Every row belongs to one group in each of 4 separate groupings. Each group adds its own fixed numbers to the row, and there is some noise. The rows also spread widely along 17 directions, which tell nothing about the answers.
In the rows, zero is written as 128.
Some rows, each with its group in each grouping after it:
[123 170 140 105 108 135 131 129  95 121 100  85 113 121 143 169 176 160
 115 139 110 104 125  96  91 149  91 173 143 168 131 118 105 113 123 133
 148 139  88 126 116 170  84 166 129 174 150] | sagi Kog V Ges
[132 152 101 133 158 161 121 109 129 115 122 113 131  96 128 117 165 139
 135 121 161 171 123 115 116 143 140 135  71 114 140 147 106 115  94 178
 113 112 125 152 164  74  73 113 114 178 133] | Bonu Zifi Q Bazog
[210 141 138 141  47 119 103 128 123 131  77  65  92 132 134 157 166 155
  97  97  77 129 100  77  85 163 105 126 184 152 141  82 127  86  93 112
 124 154  48 118 120 218 150 163  51 157 119] | kas gik C nit
[158 118 121 146 124 113 122 127 148 139 135 135 141 107 120 124 112 132
 145 112 122 111  98 125 158 155 145 131 116 143 121 145 146 101 144 113
 118 155  78 127 124 149 153 135 145 144 163] | sagi Fad Q lodas
[ 57 127 156 143 135  96 132 106  94 186 115 119 114 111 115 206  94 151
 111 101  84 111 103  77 144 132  68 123 109 195 156 151 148  85 139 168
 111 147 107 139  45 137 156 168 167 113 133] | nid Kog L Bazog
[153 114 161  88 121 112 206 142 111  97  89 131 127 102 107 149 107 169
 123 154 132 159 115 117 125 107 180 134 176 168 103 155 159 142 163 140
 163 124 103 115 157 127 151 147 197 180 141] | kas gik C nit
[118  97 144 123 158 112 100 128 125 134 125 120 113 126 118 116 136 149
 144 119 155 102 116 112 167 125 163  84 129 110 131 128 178 118 138 127
  95  98 126 141 128  68 129 123 164 144 140] | nid futi V zim
[ 72 108 109 117 139 122 139 139 110 101 147 168  94  92 121  90 132 124
  86 151 137 172 171 119 125  81 127 102 116 148 139 100 145 171 138 168
 153 113 173 148 134  74 117 113 149 152  96] | Bonu Fad L lanu
[124 117 120 123 109 144 136  92 145 162  86  96  98 183 126 137 140 165
 140  87 129 117 103 107  92 124 108  99 102 176 143  98 173  95 119 123
 105 112 122 118  86 170 164 133 142 114 120] | nid Dov H zim
[118 121 159 163 103 123  78 122 130 119 134 176 155  35 139 103  87  77
  96 153  78 147 110 148 173 120 141 160 124 114 160 185  89 121 131 174
 127 110 162 155 167 145 157  98 151 140 133] | kas Dov H lodas
[132 116  84 161 172 149 137 119 149 113 135 166 123  94 109 103 128 154
 163 109 157 165 126 118 145 136 139  84  86 116 117 139 137 132 137 108
 123 118 106 124 158 108 139 107 138 139 135] | nid Zifi L Ges
[137  93 113 102  98 110 149 119 111  95 165 130 128 111 135 127 119 115
  90 128 124 161 149 123  82 129 143  85 135 111 114 131 132 182 131 123
 149 164 118 132 130 105 120 143 125 142 110] | nid futi V lanu
[110 127 142 143 150 148 148 136 122 115 110 147 101 147 113 127 123 160
 122 124 132 134 168 120 130 101 126  99 140 145 111  75 160 130 143 103
 149  94 123 142 149 123 137 124 135 124  99] | kas Dov Q Bazog
[ 65  94 131  85 126 138 174  98 100 102 113 133  86 135 132 185 133 152
 104 135 114 153 168  98  80  96  88  88 139 117 123 110 104 147 130 106
 145 140 139 118 117 166 109 148 112  77  76] | Bonu gik V nit
[140 191 151 233 178 145 105 153 132 139 123 178 170 109 117 115  91 141
 166  92 125 144 149 145 173 132 122 120  86  82 112 131 119 108  95 165
 148  73 139 178 156  90 144 106 126 152 141] | sagi futi H lodas
[144 125 118 123  86 133  67 142 120 122 128  96 120  90 138 103 146 123
 105 139 103 118 128 103 133 169 134 154 133 133 156 118 136 118 136 126
 133 124 117 123 158 147 131 124 115 185 147] | kas futi C lodas
[120 144 142 124 123 146 141 131 115 111 114 118 134 138 141 138 141 125
 107 141 122 102 137 151 105 136 115 164 148 138 119 125  80 128 136 130
 146 147 119 146 132 170  96 135 125 133 125] | kas Dov C lodas
[135 126 125 143 106 110 175 165 120 161 130 162  99 110 141 155 134 139
 120 154 119 162 130  96 146 131  93 125 171 162 125 120 126 150 139 107
 160 130 119  94  89 164 155 157 120 117  99] | sagi Kog C lodas
[ 90 111  93 123 144 122 112 112 114 153 127 108 112 136 129 135 147 152
 147 121 139 142 122  83 130 139 109  99  89 127 145 139 135 123 122 144
 116  94 158 122 101  76 122 130 141 145 117] | sagi Dov L lanu
[121 131 124 200 170 141 140 133 146  97 109 199 113 118 130  87 141 152
 162 123 133 116 144 172 149 114 149 101 128  90 105 122  95 150 152 130
 141  98 150 147 153 149 135 112 170 125 154] | Bonu Zifi C lanu
[114 127 136 112 121 123 138 127 133 102 130 130 131 126 118 116 117 131
 111 130 125 101 130 146 108 110 132 128 120 163 127 122 148 129 148 136
 140 152 127 141 117 138 127 132 161 150 153] | Bonu gik V Ges
[180  98  93 166  96  86 176 122 142 144 119 135 139 140 127 121  88 141
 135 115 109 176 107 120 128 148 146 128 173 129 118 181 101 122 104 137
 135 138 112 115  97 116 177 146 122 163 123] | sagi Zifi Q Ges
[114 120 109 106 138 141 143 122 121 132  99 116 128 118 150 156 139 136
 141 135 127 135 119 109 127 118  98 124 130  97 136 167  94 111 129 144
 126 130 140 110 125 145 110 127 111 113 129] | Bonu futi L lanu
[114 127 126 157 169 148 176 132 133 125  48 154  79 153 120 113 143 196
 144 114 141 129 147 128 140  82 119 114 164 129 122 102 124  98 121 142
 140  76 154 134 114 151 138 112 145 135 128] | Bonu futi V lodas
[148 145 144 119 120 140 151 144 141 141 160 148 151 129 134 122 118 102
 143 164 164 114 114 158 136 162 161 175 121 171 125 136 116 150 139  89
 144 130 105 119 135 143 139 129 153 136 130] | kas gik C Ges
[113 137 164 123  88 141 118 110 113 118 106 112 158 121 119 138  71 136
 109 133  87 140 154 125 109 131 136 166 120 139 136 152 120 123 131 137
 159 101 144 144 166 139 159 131 153 170 133] | kas Kog V zim
[179 112 156 114 102  84 122 122 106 142 122 110  84 110 150 149 203 117
  97 147 150 123  76 103 136 139 158 109 195 139 136 122 101 120  88 139
  72 157  61 143 102 109  97 147  90 130 100] | Bonu Zifi L Ges
[111 216 239 168 129 156 114 162 128 140 116 188 141 139 157 144 135  84
 116 151 116  58 149 194 150  68 107 143 145 135 118  72 128 142 133 147
 149  93 157 183 142 184 125 118 136  59 126] | sagi Kog H lanu
[120 106 123  93  92 110 136 160 139 159 159 139 125 154 159 123 129  86
 110 167 128  94 135 135 140 118 103 129 159 144 136 119 139 163 159  94
 140 150 159  98  93 155 142 139 118  81 104] | kas Fad L lodas
[150 189 184 167 104 130 112 143 117 170 108 123 116 109 143 155 150 117
  89 132 106 127 119 113 134 129  87 161 162 163 153  94 108  93  76 163
 125 120  94 163 108 155 116 140  78 127 110] | Bonu Zifi V Bazog
[ 91 133 116  94 139 145 131 129 140 156 144 110 136 159 138 122 138 114
 127 137 153  91 124 137 123 121 100 136  97 155 145 130 151 128 143 134
 126 130 164 125  88 116 106 125 148 116 132] | nid Dov V lodas
[144 125 143 133 105 117 136 122 120 124 111 118 146 117 127 154  92 131
 111  96 104 156 133 109 109 105 117  77 121 103 118 140 148 122 115 160
 130 141 133 148 133 113 147 127 103 121 115] | sagi futi L lodas
[113 156 141 129 103 121 131 147 127 164 150 125 156 137 128 136  91 103
  93 124 108 143 134 121 113 105  84 125 100 170 145 123 170 122 116 181
 147 137 157 143  87 104 147 132 122 135 109] | Bonu Dov H lodas
[124 137 107 111 146 136 132 152 133 111 124 114 139 125 107  99 121 130
 121 129 139 130 131 128 132 110 118 135 129 143 131 131 157 118 136 154
 144 138 134 133 131  96 117 121 123 169 138] | nid gik L nit
[135 137 138 130 125 136 182 143 121 109 132 180  98 136 133  90 145 132
 123 178 157 159 154 153 130 123 178 166 173 150 116 103  91 174 122 106
 174  82 135 127 153 116 136 124 146 162 102] | Bonu gik Q lanu
[122 110 173 104 111  98 183 132 106 164 120 150 120 127 141 184 117 137
 125 162 119 127 116 105 150 124 139 115 174 146 114 151 130 148 151 105
 135 123 119 109 114 138 161 154 165  92 107] | kas Zifi L lodas
[102 138 141 121 112 150 124 113 130 153 143 115 148 143 130 124 104 111
 120 136 138 122 129 143 111 149 137 160  80 181 148 126 136 133 133 137
 134 111 151 144 121 124 140 119 163 140 119] | kas Dov C Bazog
[121 131 142 131 147 137 144 166 113  95 124 160 117  75 132 131 143 141
 121 166 124 152 146 115 150 115 114 131 162 122 113 129 112 152 160 118
 165 115 119 121 177 141 105 133 141 141 119] | kas Dov C zim
[117 132 131 153 140  98 159 146 122 156 145 154 124 148 155 149 139 143
 154 135 135 110 126 126 139 141 113 111 140 124 116 137 117 158 131 117
 141 117 145 118  74 119 130 158 161 118 134] | sagi futi V Ges
[117 131 127  96 113 136 135 136 122 137 128  98 130 145 128 128 123 130
 103 138 136 131 151 114 106 121 113 142 124 161 141 106 154 134 123 135
 145 122 139 132 122 114 116 134 126 148 111] | kas Fad V Bazog
[141 166 139 151 141 140 150 167 145 147 115 125 177 152 119 132  69 135
 139 123 129 151 151 123 141  88  88 123 126 125 124 142 161 110 119 155
 167  94 163 133 127  84 147 122 117 146 121] | Bonu Dov V Ges
[170 118 139 141  59 114 100 106 135 171 163  99 139 173 132 130 105 106
 116 114 123 127 125 122  97 182 145 127 113 154 137 110 135 135  94  81
 116 138  94 131  96 133 177 145  94 133  96] | kas Kog V zim
[132  96 101 121 154 108 153 176 133 119 160 149 129 138 100  93 101 109
 112 143 160 126 145 141 163 113 130 116 178 131 113 120 154 138 146 108
 141 163 114 127 104  85 126 127 101 134 103] | nid gik C lodas
[143 121 100 155 134 139 136 152 132 132 107 140  84 103 133 108 172 165
 144 141 130 140 124 103 146 159 123 138 153 153 136 102 125 126 139  98
 145 110 101 100 127 176 141 133 134 160 133] | kas futi C nit

New rows. What belongs after each?
[148 134 133 102  69 126 125  76 124 129 156  75 183 163 164 176 104 130
 142  86 124 161 135 111  36 156 146  67  31  80 124 168 138 174  99 153
 130 122 169 133 137  79 131 153 143 144 132] | Bonu futi V Ges
[169 190 142 165  92 158 139 121 136 155 129 154  93 113 167 125 204 142
 129 130 155 175 124 117  88 147 128 122  81 158 142  79 107 169  81 132
 140  84 130 131 127 154 122 134 114 144 108] | Bonu Kog V lodas
[174 118 112 146 138 131 138 139 134 109  82 119 131 129 124 111 134 151
 146 129 122 135 114 127 144 128 135 130 177 102 113 152 101 105 128 120
 135 119 109 120 149 141 136 123 110 156 132] | kas Dov L nit
[129 133 125 132 138 155 129 126 126 109  88 123 115 133 117  93 136 164
 138 129 136 134 137 128 122 124 154 140 122 153 127 110 149 120 135 132
 144  74 138 134 164 125 141 111 170 183 136] | kas Dov H Bazog
[183 102 127 116  98 108 151 149 146 142 135 137 107 158 155 104 155 111
 133 164 160 136 111 131 145 122 163 117 194 131 124 121 130 147 122  88
 123 109 127 103 118 112 146 130 109 124  97] | Bonu Dov Q Ges
[189 123 150 144  79 144  95 132 162  93 107 148 130 109 163  69 147 115
 149 132 133 134 121 161 126 120 191  95 130  77 124 116 144 168 139 122
 128  76 172 130 209 155 157  95 142 139 148] | sagi futi C zim
[117  95 119 153 140 100 139 131 130 117 117 128 137 144 111 110  98 141
 130 118 110  92 114 154 141 129 133 130 157 143 118 152 123 104 157 142
 128 163 119 141  85 137 147 139 165 153 155] | Bonu Dov C nit
[128 168 136 134 153 163 192 148 145  91 138 194 161  88 138 116 115 109
 130 160 148 165 148 179 121  84 136 142  99 128 103 159 105 172 154 159
 179 132 151 139 171 131 109 115 160 131 143] | Bonu Kog Q lanu
[143 142 145 105 101 133 172 121 158 168 145 142 100 159 162  96 185 105
 119 145 186  95  87 179  91 123 160 130  93 222 145  85 166 166 126 146
 108 137 148 133  60 151 129 124 185 114 140] | Bonu futi V Bazog
[124 116 150 124 124 108 152 113 122 123 131 122 118 163 125 168 127 142
 113  93 131 124 135 122  91  94 122  49 106 126 104 111 166 140 131 146
 109 166 114 152  95 104 125 158 127  97 111] | Bonu Kog Q zim
[154 108  93 133  75 103 141 126 135 131 129 107 143 156 129 100  92 146
 117 107 104 160 146 113  92 137 130 118 125 130 133 138 144 145 119 143
 161 126 157 116 107 108 168 144 134 187 133] | Bonu Fad V lodas
[145 153 128 153  98 125 100 143 140 154 142 134 140 118 160 147 143 114
 132 117  93 107 115 113 131 146  79 100 120 104 134 132 131 136 141 117
 132 145 126 113 123 171 139 147 100  97 145] | nid Zifi L lodas
[ 52 124  99  92 144 143 120 133  99 174 169  92 121 127 101 179 106 129
  99 138 125 151 155  52 122 152  37 137  83 191 153 105 155 100 126 101
 140 155  93 115  92 107 114 143  83 118  71] | kas Dov L zim
[100  74  92  91 129 112 153 129 104 112 154 130 108 117  99 127 101 149
 109 149 126 177 166  77 131 132 148  99 154 127 119 131 163 154 152  97
 156 123 108 107 150  65 144 142 139 165  98] | nid Zifi Q lanu
[186 144 119 140  74 137 161 130 150 115 118 128 157 144 146 103 108 131
 138 129 110 162 130 149  96 137 158 143 137 125 115 156 125 161 135 126
 171 113 143 109 155 149 171 140 142 174 146] | nid Kog Q nit
[121  72 111 131 142 108  89 124 116  79 138 126 128 133  99  99 105 129
 115 119 124  97 158 139 140 124 159  88 154  81 107 131 130 130 150 100
 118 152 107 152 140  91 125 125 122 148 128] | kas Kog V lanu
[112  79  79 141 146 113 150 122 143 116 167 185 120 134 129  70 125 120
 167 157 155 122 122 167 150 166 166 141 128 120 114 156  80 173 156  68
 137 128 141 105 119 133 150 122 168 132 133] | sagi gik L zim
[103 136 159 136 141 140 146 117 107 117 157 156 113 104 111 120 125 109
  84 152 149 160 148 141 125 128 149 156 128 176 125  98 100 129 103 129
 134 138  82 177 143 100 106 116 116 142  80] | Bonu Dov Q zim
[150 146 123 147 143 127 147 152 140 131 136 154 116 125 132 133 158 136
 145 138 137 102 111 132 144 143 120 130 139 144 115 119 123 134 147 100
 141 142  87 113 118 162 127 148 133 124 147] | kas gik Q lanu
[151 146 217  78  73 133 131 160 109 148 146 117 149 146 139 126 102  72
  89 197 150 111 141 153 144 126 180 185 200 177 127  89 152 147 128  95
 153  99 119 150 166 111 140 119 123 131  82] | sagi Dov C Bazog
[108 121 147 134 126 109  93 135 117 116 119 118 107 123 118 115 135 130
 101 130 110 102 130 119 146 115 130 129 149 132 142 118 140 109 130 156
 117 118 133 154 130 104 121 134 131 155 129] | kas gik Q zim
[147 114 115  96 208 145 191 167 112  89  84 137 120 152  91 132 131 179
 159 142 188 135 156 120 160  84 149 105 188  98  72 126 150 107 145  95
 143 124  81 117 158  82  99 124 114 149 114] | Bonu Kog H lodas
[112 142 149 121 150 151 181 139 124 186 126 169 112  90 142 166 132 139
 156 162 178 202 124  87 167 126 133 125 100 149 144 137 137 147 109 131
 139  55 157 106 135  97 141 113 149 108  84] | sagi futi C lodas
[141 151 132 192 152 126 106 151 130 124 112 140 121 107 117  94 135 142
 125 117 119 129 132 132 164 132 141 141 141 127 133 122 128 104 112 169
 132 101 120 164 137  99 131 119 131 184 144] | kas futi Q nit
[179 106 147 132 122 134 160 127 164 146 112 162 122 134 130 114 123 128
 145 131 167 150 114 141 148 101 175  75 137 113 117 128 162 146 122 108
 110  95 141 122 146 118 168 101 136  95 107] | kas Zifi V lodas
[108 117 147 130 104 117 149 115 115 138 129 161 115 148 152 142 130 109
 122 145 122 129 138 147 114 112 131 118 147 122 124 128  96 162 121 127
 134 114 159 133 103 149 142 139 139  91  95] | sagi Kog H lanu
[182 194 153 180 103 119 147 157 158 186 152 147 134 155 174 142 176 110
 132 111 146 138 105 136 109 119 105  78  89 141 130 101 162 174  96 179
 122 111 159 141  89 108 128 151 119  98 119] | kas Zifi Q Bazog
[103 113 153 143 138  85 144 123  91 131 124 122 135 125 128 177 113 150
 120 135  87  98 113 115 145 155 119 154 170 136 112 176  82 109 150 132
 133 154  86 139 101 130 122 176 168 146 141] | kas Dov Q zim
[132 123  75 158 143 150 123 113 134 118 121 101 129 172  87  78 113 152
 124  94 145 115 147 149 102 171 138 161 114 151 122 105 107  84 108 120
 127 161  80 159 112 126 122 115  98 190 133] | Bonu Zifi C lodas
[ 79 110 116 114  95 144 121 127 129  86 116 153  94  68 157 115 155 117
  86 154  76 128 143 130 104 105  82 132 149 128 148 125 100 157 173 140
 149 151 161 117 155 223 107 132 136 108 136] | nid Zifi C zim
[147 114 102  98 121 115 117 118 117 118 151  93 135 145 143 146 172 131
 135 112 142 113 109 114  91 153 123  82 103 106 109 131 137 141 126 123
 108 169 103 126 109 111  89 151 117 134 130] | sagi Dov H lodas
[112 104 104 127 157 131 103 115 135 136 120 108 144 146 118 129 117 145
 165 117 139 101 112 116 150 144 133 119 102 119 133 158 140  95 139 115
 106 112 126 121 121 108 137 123 155 144 142] | kas Dov H Ges
[164 171 141 142 132 138 103 187 145 129 133 112 150 130 137 100 139  89
 100 126 145 101 132 156 135 100  99 128 142 131 132  93 160 111 117 176
 130 158 125 162 120 114  89 117  70 136 134] | Bonu futi C Bazog
[ 95 116 132 131  81 131 125 103 112 144 163 158 125 129 134 121  89 108
 115 152 104 152 158 125 117 169 140 161 116 147 144 121  85 157 121  77
 161 106 143 121 136 148 179 127 127 128  91] | Bonu gik L lodas
[131 102 141 103 130 158 152  73 143 121  72 127 138  83 138 132 116 118
 137 132 159 166  83 152 125 109 187 144  94 116 156 207  84 107 109 196
  89 100 164 146 160 132 127  84 169 127 133] | kas futi C lanu
[128 117  96 114 125 121 153  93 113 126 100  91  86 137 119 157 174 173
 113  88 140 156 112  85  79 129 120  90 100 156 127 120 137 108 100 168
 100 155  97 139  86 110  99 150 116 160 118] | sagi Kog Q lodas
[105 108 133 121 145 114 158 129 122 131 121 143 111 117 115 129 126 137
 116 147 140 133 119 126 148 113 143 141 139 167 130 150 133 125 144 149
 122 131 120 135 109 106 128 137 166 147 125] | kas Kog Q zim
[102 121 132 125 130 143 148 126 135 140 160 153 109 160 108 105 117 142
 132 139 153 131 160 128 121 136 158 110  99 176 114  75 185 153 148  82
 142 107 115 130 139 105 161 124 163 136 112] | Bonu Zifi Q zim
[ 93  92  93 120 124 129  77 101 113 112 142 100 115 128 128 135 141 143
 126 102 109 124 146  87 105 147 106  65  78  93 133 123 137 132 143 111
 114 131 141 128 136 108 119 131 116 130 116] | kas Dov L lodas
[143 154 191 106  78 128 138 117  89 110 118 110 136 143 142 152 126 130
 101 154 114 143 156 127  90 143 156 169 170 117 120 120  77 151  93 119
 163  98 119 150 171 123 116 151 115 163  99] | Bonu gik V zim
[121 140 125 104 121 122  95 135 109 121 131  79 127 149 124 140 151 124
 111 117 124  98 130 110 109 131 100 115 130 124 130 104 144 109 114 140
 118 157 110 148 112 109  92 142  82 140 120] | sagi gik L nit
[164 147 113 142 141 133 116 130 140 108 147 131 150 154 131  90 151 119
 148 111 166 111 119 166 112 144 161 118  93 102 111 126 119 139 107 139
 119 137 124 152 131  96 106 121 120 160 144] | Bonu gik H lodas
[129 129 148 143 109 102  83 123 121 137 122 104 128 126 168 178 160 140
 129  92  87 101 114  89 119 118  80  43 118  58 133 143 137 134 132 152
 107 126 158 130 108 128 109 162 118  94 139] | nid Dov V lodas
[133 150 149 106 116 135 140 132 133 137 138 133 130 147 160 163 157 120
 147 136 140  99 114 131 111 128 114 114 122 129 122 122 133 153 135 106
 132 127 126 110 121 163 119 153 138  92 129] | nid gik H Ges
[178 113 111 132  87 109 119 118 116  95 116 102 132 102 149 135 150 145
 119 110  96 157 112  99  89 146 129  87 132  99 117 149 115 149 131 137
 134 143 113 120 153 135 125 151 117 161 135] | kas Dov L Bazog
[ 80  92 124 116 156 128 135 116 117 127 137 108 182 198 117 165  42 118
 151 108 135 111 173 146 125 114 117 100 109  63 109 174 116 121 141 121
 127 138 169 142 113  77 130 134 117  90 105] | Bonu Kog C Bazog
[116 123 124 155 144 137 152 129 133 151 101 153 117 156 118 114  98 142
 142 129 134 129 144 134 156 119 127 149 160 137 132 121 108 110 122 108
 145  90 129 129 119 139 166 117 128 121 106] | nid Fad L lanu
[131 165 144 133 120 141 102 131 117 141 116 112 104 133 135 117 173 163
 135 117 136 107 127 103 117 150 143 116  90 160 135  78 171 127 128 133
 132  93 121 139 137 118 132 128 155 177 154] | Bonu futi L lodas
[150 143 137 143 113 178 123  97 142  98 116 145 113 165 135  93 156 140
 155 116 155 129 153 166  82 136 182 112  90 121 109  75 124 156 115  84
 134  93 123 144 173 164 144 107 133 135 116] | Bonu Kog H nit
[177  79  67  82 121 145 131 116 146 107 119  89 180 118 102  96  77 114
 149 139 147 174 112 126 135 155 162 160 143  87 121 208 113  90 118 107
 121 151  95 101 182 108 136 100  85 177 128] | sagi Zifi H zim
[154 190 114 104 112 157 115 182 126 140 136  72 169 142 126 121 136 133
 120 142 134 126 151 103 110 154 101 166 109 149 130 113 171 127 132 148
 171 122 128 122 160  94 101 137 106 201 146] | kas Zifi C lodas
[ 91 133 155  95 150 145 164 139 120 110 102 134 129 153 125 143 117 139
 119 148 129 102 162 141 133  79 124 124 157 118 108 125 141 123 158 137
 145 124 150 141 151 121 108 126 146 111 128] | Bonu Zifi Q lodas
[ 79 164 139 145 134 137 144 163 119 141 122 180  87  93 139 139 157 133
 103 158 102 125 140 113 137  99  61 143 135 181 148  87 133 144 144 145
 166 111 146 118 103 188 131 141 146 110 121] | kas gik H lanu
[211 144 163 109  71 107 122 107 138 150 114 105 115 113 164 162 193 126
 133 108 142 127  51 104 102 141 160  74 107 135 136 129 150 133 106 146
  84 143  96 121 119 148 135 149 121 120 144] | Bonu gik L lodas
[ 80 102 113 142 157 147 136  97 144 144 126 158 119  98 119 156 109 152
 161 123 117 136 124 107 146 135 103 100  82 124 138 153 130 111 150 100
 120 124 126 108 122 170 153 124 160  91 139] | Bonu Zifi V nit
[142 152 175 100 111 128 137 131 149 152 128 138 150 124 138 142 125  90
 119 132 146 103  84 156 130  91 136 119  96 163 140 138 171 118 127 175
 106 145 142 144 106 138 137 119 150  99 142] | Bonu gik H lodas
[ 98  87  90 124 191 150 146 159 139  68 168 188 144 101 111  77 105  98
 131 162 165 123 173 180 166 111 143 118 151  72  93 145 103 164 179  87
 149 161 131 135 177 108  89  97 122 109 121] | nid Zifi C lodas
[103 126  87 133 184 141 121 137 128 136 129 100 145 206  97 114 116 126
 136  97 168 107 161 141 121 106  97  98 118  92 113 110 142  94  93 154
 108 140 136 165  92  52  88 112  71 119  96] | sagi Zifi H lanu
[151 131 148 155 165 147 121 127 161 121  87 146 147 102 147 144 143 147
 187 115 144 116  88 138 163 107 132  81  94  74 119 175 129 116 156 142
 100  98 149 123 168 152 127 114 164  94 162] | kas Dov C zim
[ 83 115 107 146 174 161 162 114 131 132 122 169 115 141 124 125 113 136
 148 136 156 161 153 136 139 114 111 133 124 123 129 133  87 125 113 104
 138  88 146 128 127 128 129 107 123 100  80] | nid Dov H Ges
[105 107 142 114 120  89 113 154  89  87 135 106 147 143 103 106  86 105
  73 146  95  91 163 152 135 106 134 154 205 125 111 137 117 117 146 153
 148 180 116 170 114  82 115 143 110 175 124] | Bonu Kog L nit
